The rows of a group lie close to one hidden flat surface of 12 dimensions, which passes through zero. Surfaces can cross.
In the rows, 128 means zero.
Some rows, each with its group after it:
[113 115 134 148 132  78 156 127 107 130  94 128  98 103 134 117 133 151]  j74
[ 62  91 123 158 140  79 182 130 146  84  92 152  90  92  86 146 208 178]  j406
[171  90  86 114 126 138 117  95 152 119 144 118 113 119 108 136 136  84]  j87
[138 138 137 195 131 138 163 178 146 187 203  93 138 128 131  42 117  70]  j74
[135 153 100 104 158 125 162 151 109 111 148 117 124 150 147 145 131 132]  j406
[134 134 125 100 184 156 105  44 151  89  90 139  93 156 138 137 115 193]  j164
[211 123 124 117 149 141  97 100 147 104 114 144 146 142 123 158  91 104]  j164
[172 173 104 101  92  96  86 136 124 120 115 128 124 130  61 131 137 146]  j74
[155 157 149 160 145 206  96 126 119 204 130 119 135 185 125 157 148 120]  j74
[119 125 161 102 174 145 121  96 136 108 162 143 144 135 171 175 146 112]  j164
[152 172 122 116 127  89 155 137 132 143 140 160 124 148 125  71 122 156]  j406
[144 124 148 131  92 115 199  70 150 190 127 218 126 121 138  66  88 136]  j164
[155 115 119 140  94  90 107 103 170 104 165 119 124 104  94  64  82 111]  j406
[138 120 190 171 124  84 141 130 154 183 110 164 116 127 124 108 146 105]  j87
[166  26 104 112 102 102 152 135 175  97 100 203 139  99 139 119  82 180]  j87
[118 108 132 240 120 139 132 142 105 181 107 132 105 153  93 122 175 185]  j164
[111  82 128  84 103 122 142 154 141 144 133 172 146 108 149 140 158 112]  j484
[122 117  96 127 101 144  64 142 155  97 126  81 129 142 120  78  95 117]  j484
[182 117 113 133 149 105 103 141 123  77 174  95 144 141 169 112  66 102]  j406
[146 122 148 235 126 142 130 125 106 167 143 178 157 141 101 117 176 184]  j74
[127 185 184 131 146 100 107 137 151 139 133 136 137 146 135  90 133 128]  j87
[129 111  86 134  66 130 116 180  81  92 147 133 179 115 115 152 114 163]  j484
[113 146  93 144 103 124 158 144  38 127 133 142 182  87 147  96 153 114]  j484
[ 88 150 141 153 156 196 144 124  66 152 108 135 180 125 182 107 136 136]  j406
[114 179 115 118 122 119  99 136 118  99 167 101 127 153 127  91 108 192]  j164
[157 159 137 116 184 119 146  67  89 146 137 156 117 131 141 164 178 134]  j484
[158 175 169 111 154 138 150 163 148 109 222 120 192 125 145 151  94  63]  j164
[ 91  74  97  81 104 160  98 160 166 131 139 119 132 127 154 100 147 100]  j484
[183 110 114 113 163 134 160 116 120 139 200 168 159 125 159 151 153  92]  j74
[103  78 111 101 133 136 112  87 113  89 146 134 130 119 150 198 179 106]  j406
[127  35 100 150 120 140 127 170 180 140  89 117 104 108 145  49  83 172]  j484
[165 135 144 131 125 123 118  47 132 151 128 147 111 126 120 125 117  99]  j484
[182 172 137 111 174 114 105 144 149  57 146 113 144 179 136 180  90 113]  j164
[156 118 107 124 111 117 102 131 128 112 111 117 128 121 118 121 104 129]  j164
[152  98 141 123 108 160 171  86 137 143  98 209 171 101 140 126  93 113]  j164
[ 68 162 158 119 144 178 124 158 138 143 145  70 128 163 172 117  96 102]  j74
[110 120 124 105 118 157 145 121  86 139 127 136 143 117 162 141 103 160]  j87
[ 90 109 153 164 135 141 170 168 120 132 150 135 146 125 137 170 140 149]  j87
[109 165 158 138 138 110 125 157 125 122 141 124 139 146 134 121 132 145]  j87
[156 148  83 132  68 130  75 116  82  78 139 135 162 148 101 139  90 183]  j484
[147 150 110 149 127 126 121 122  86 111 170 117 152 142 135 131 127 119]  j87
[114 118 163  98 151 116 146 123 123 124 155 132 167  38 170  54  79 160]  j164
[139 136  96 137 119 172 117 187 116  59 141  91 201 114 118 144  77 119]  j164
[112  80  82 119  80 190  84 100 156 130 111  85 101 145 109 127 100 100]  j484
[138 126 129  96 109 150  73 119 160 161 148 104 111 132 101 136 141 106]  j406
[ 64 140 124 146 152  71 164 127 115  97 154  91  92 125 165  72 149  88]  j74
[137 129  77 165 133 150 127 153 145  65 163  88 141 141  65 162 155 102]  j87
[139  88 113 177 164 172  99 181 108 118 166  49 167  73 122 129 132 112]  j164
[126 139 156  99  99 129 118 142 149 154 129 145 121 149 107 177 138 119]  j406
[123 155 166 146 133 109 119  89 137  98  92 144 124 141 129 118  95 143]  j484
[125  91 145 151  97 115 128 122 148 165 131 147 101 129 100 149 146 148]  j87
[ 54 128 146 135  96 159  98 110 134 111  89 161 143 131 114 124 156 196]  j406
[118  85  73 100 133 138 138  91 145 120 108 108  74 100  89 151 164 127]  j406
[ 57 177 124  93 110 129 109 104  67 102  67 133 124 172 178 134 129 144]  j87
[ 52 114 137 105 128 162 162 165 138 107 133 155 140 156 162 163 136 195]  j484
[150  54 115 119  91  95 100  82  86 195 168 122  59 119 152 157 135 150]  j87
[130 129 108 126 137  82 144 144 126 123  89 102  97 104 126  80 122 108]  j74
[113 158 202 175 139 133 134 111 155  98 165 145 164 160 166 103  50 143]  j406
[141  60 117 126 187 140 118  89 145 106 139  81  96 107 149 181 161  59]  j87
[149 147 178 177  98 103  92 153  99 160 131 166 165 130 116 127 132 186]  j164
[167 104 148 162 112 155  90 122 142 134  79 187 175 112  88 132 143 177]  j74
[134 116 133 113  96  71 105 227 118 171  97 162 156 100 114 104 206 126]  j406
[105 147 133  69 102 120 111 140 135 148 159 108 105 141 133 135 126 127]  j87
[202 112 168 153 141 102 159  86 172 137 154 174 123 146 153 115  35 123]  j484
[157 129  90 163  62 125 138  89 116 182 155 153 106 162 114  69 112 120]  j74
[151 138  98 142 111 167 134 163 131 140 119 107 140 155 124 108  87 103]  j74
[138 126 132 120 120 110  68 142 123  57 157 143 178 162 186 102  76 158]  j406
[113 138 144 109 159 142 205 118 138 159 124 169 115 152 175 126 119 126]  j484
[125  77 149 162 151 140 128 130 157 121  96  96 114 110 106 198 153  48]  j74
[104  87 144 136 136 128 152 109 135  97 197 137 130 107 115 211 158 153]  j74

New rows. What belongs after each?
[ 79 182 140 109 123 149 130 127 122 134 176 123 146 152 153  97 132 119]  j484
[ 90 115 165 117  94  89 126 108 146 178 150 124  87 100 115 115 149 118]  j164
[136 124 123 134 130 139 119  98 137 138 160 134 122 140 121 129 155 116]  j74
[110 130 121  76 148 174 156  63 142 153 127 159 100 173 170 156 138 103]  j484
[ 77 160 141  94 120 129 134  89 117 128 104 179 131 144 157  97 146 172]  j484
[ 91 108  94 128 104 131 119  87 138  75 114 131 115 147 131 125 127 125]  j74
[112  95  79 108  76 124  87 186 107  61  95 120 179 118 134 135 122 104]  j484
[130 119 116 138 182 141 128 127 127  96 119 117 129 143 171  98 107 164]  j406
[ 92 134 153 175 140 112 146 148 106 155 153  91 110 148 132 175 188  59]  j87
[144 126 122 132 134 150 118  91 117 157 108 167 135 157 164 101 136 125]  j74
[ 97 121 153 133 149 115 156 144 137 180 150 159 101 155 160 120 181 162]  j87
[128 102 181  72 163 123 115 127 206 102  87 125 133  90 146 125  91  82]  j87
[102  98 108  98 164 141 148  92 140 120  65 120  94  88 137 109 133 137]  j164
[150 137 121 125 203 127  98 137 131  62 158  69 139 116 150 135 123 107]  j87
[162  95  58 120 161 167 131 143 140 131 115 100  86 167 137 115 105 185]  j484
[131  93 141 113 119 186  68  86 142 150  92 115 119 135 132 162 115 124]  j406
[155 102  91  97 128 144 107 151 114 191 107 101 112  94 114 119 179  85]  j406
[144 135  76  87 103  98 151 129 122 123 124 146 107 125 106 117 137 138]  j406
[115 141 128  82 134  72 108  76 138 140 138 112  73 104 126  79 158 109]  j74
[138 143 148 112  81 100  90 107 147  72 114 166 159 152 132 130  71 126]  j484
[116 123 118 124 111 137  84 104  99  70 162 137 173 133 151 147 129 142]  j484
[145 105 101 150 141 127 209 144  74 164 162 174 163  97 184  72 114 150]  j484
[113 154 142  94 135 118 107  86 149 123  81 140  84 150 109 139 139 167]  j164
[133 108 144 141 111 126 125 144 146 159  42  99 100 113 118 119  96  56]  j74
[122 101 117 195 158 174 115 142 119  95  38 160 169 140 141 107 138 184]  j74
[104 142 151 118 139 170 133 130  78 159 145 156 182 134 186 151 163  98]  j406
[100 118 131 163 163 124 118 154  89  75 104 100 142 107 113 209 179 148]  j484
[188 148 130  52 180  87  97 137 127 136  57 126 115  82 122 123 148 121]  j74
[104 151 149 145 139 113 129 142 140  65 152 106 131 155 133 146  87 172]  j164
[147 158 159 136 146 103 113 137 177 112 131 117 113 160 124 102  82 143]  j484
[ 71 114 164 109  55 116 151  68 109 163 193 150  86 136 139 172  98 183]  j74
[114 125 145 131 132 165 113  98 152 127  91 128 127 115 102 134 122 150]  j87
[123 155 109 151 153 164 105  98  96 118 159  69 121 139 117 147 148  96]  j484
[126 116 156 135 144 136 148 183 110 118 108 123 197  38 135 105  99 128]  j164
[159  85 145 142 136 113 125 112 147 126 128 128 121 110 132 143 107 102]  j164
[135 184 108 126 147 199 157  86 107 182 224  95  89 184 107 170 136 167]  j484
[144 190 125 138 155  91  89 129 107  85  84 107 127 142 115  98 126 144]  j484
[ 99 121 151 149 122 147 123 121 141 147 166 104 126 115 117 130 137 124]  j484
[104 113 118 140 143 143 136 143 116 105 107 106 129 119 127 147 136 137]  j406
[161 144  88  95 111  95  80  83 135  96 132 121  74 170  99 140 121 183]  j406
[147 125 114 109 121 120 139 167 119  89  88 143 158 112 126 148  98 138]  j74
[136 162 127 116 140  99  94 112 143 158 150  88  80 113  86  83 164 138]  j74
[ 73 163 156 197  67 164 158 134 105 125  56 172 169 139  80 150 122 164]  j87
[121  91 128 124 127 141 159 135 153 138 139 145 140 126 175  85  91  92]  j484
[144 152 136 169 158 108 119 158 132 103 111 164 195 128 149  52 162  69]  j74
[133 110 152 149 152 126 146 109 144 138 141 145 118 145 143 166 143 103]  j164
[104  64 120  92 166 164 111  69 155  84 115 124 101 108 137 191 148 160]  j74
[147 109 110 101  79 124 122 126 107 133 154 155 157 113 119 167 138  98]  j484
[ 90 153  95 168 127 116 153 161 100  35 160 132 176 175 154 139 147  97]  j74
[110 123 154 106 155 107 127 118 148 138 132 105 106 102 146 101 139  91]  j74
[ 82 123 104 118 147 144 159 119 137 172 146 139  81 178 143 139 220 116]  j87
[ 86 142 121 145 128 141 123 147  97 129 131 112 139 110 133  83 139 197]  j164
[137 139 112 118 154 126 130 146 122 109 142 121 136 127 145 105 123 150]  j87
[ 92 101 126 118 157 183 101 141 143 110  99 135 162 129 178  82 125 166]  j406
[134 154 134 157 146 144 112 129 113 108 145 104 153 123 111 129 120 152]  j87
[150  96  80 116 127 123  96  96 102 112 125 133 124 125 163  79 110 169]  j164
[ 87 202 130  63 141 179 135 136 108  97 174 115 182 150 166 142 116 105]  j87
[157 112 115 121 138 115 133 183 139 157 229  55 107 106 109 150 140  91]  j87
[119 130 172 110 153  58 163 164 128 161  99 180 144  72 149  89 189 101]  j484
[ 71 145 152 185 137 109 132 140 100 119  93 108 109 159 135 162 175 110]  j87
[139 126 166 116 145 134 124 136 167 155 163 133 130 143 140 142 130  94]  j406
[127 197 134  81 147 173 141 144 103 137 130 128 179 109 152  78  74 166]  j87
[113  66 113 144 118 164 160 123 162 144 121 150 111 118  95 163 155 156]  j87
[ 49 121 191  87 151 138  75  89 172  80 123 131 139 105 152 139 156 139]  j74
[144 183 180 106 118  59  87 130 135 109 133 156 148 121  99 146 152 119]  j484
[146 145 175 139 113 130  91  51 178 157 127 120  72 146  70 150 109 151]  j484
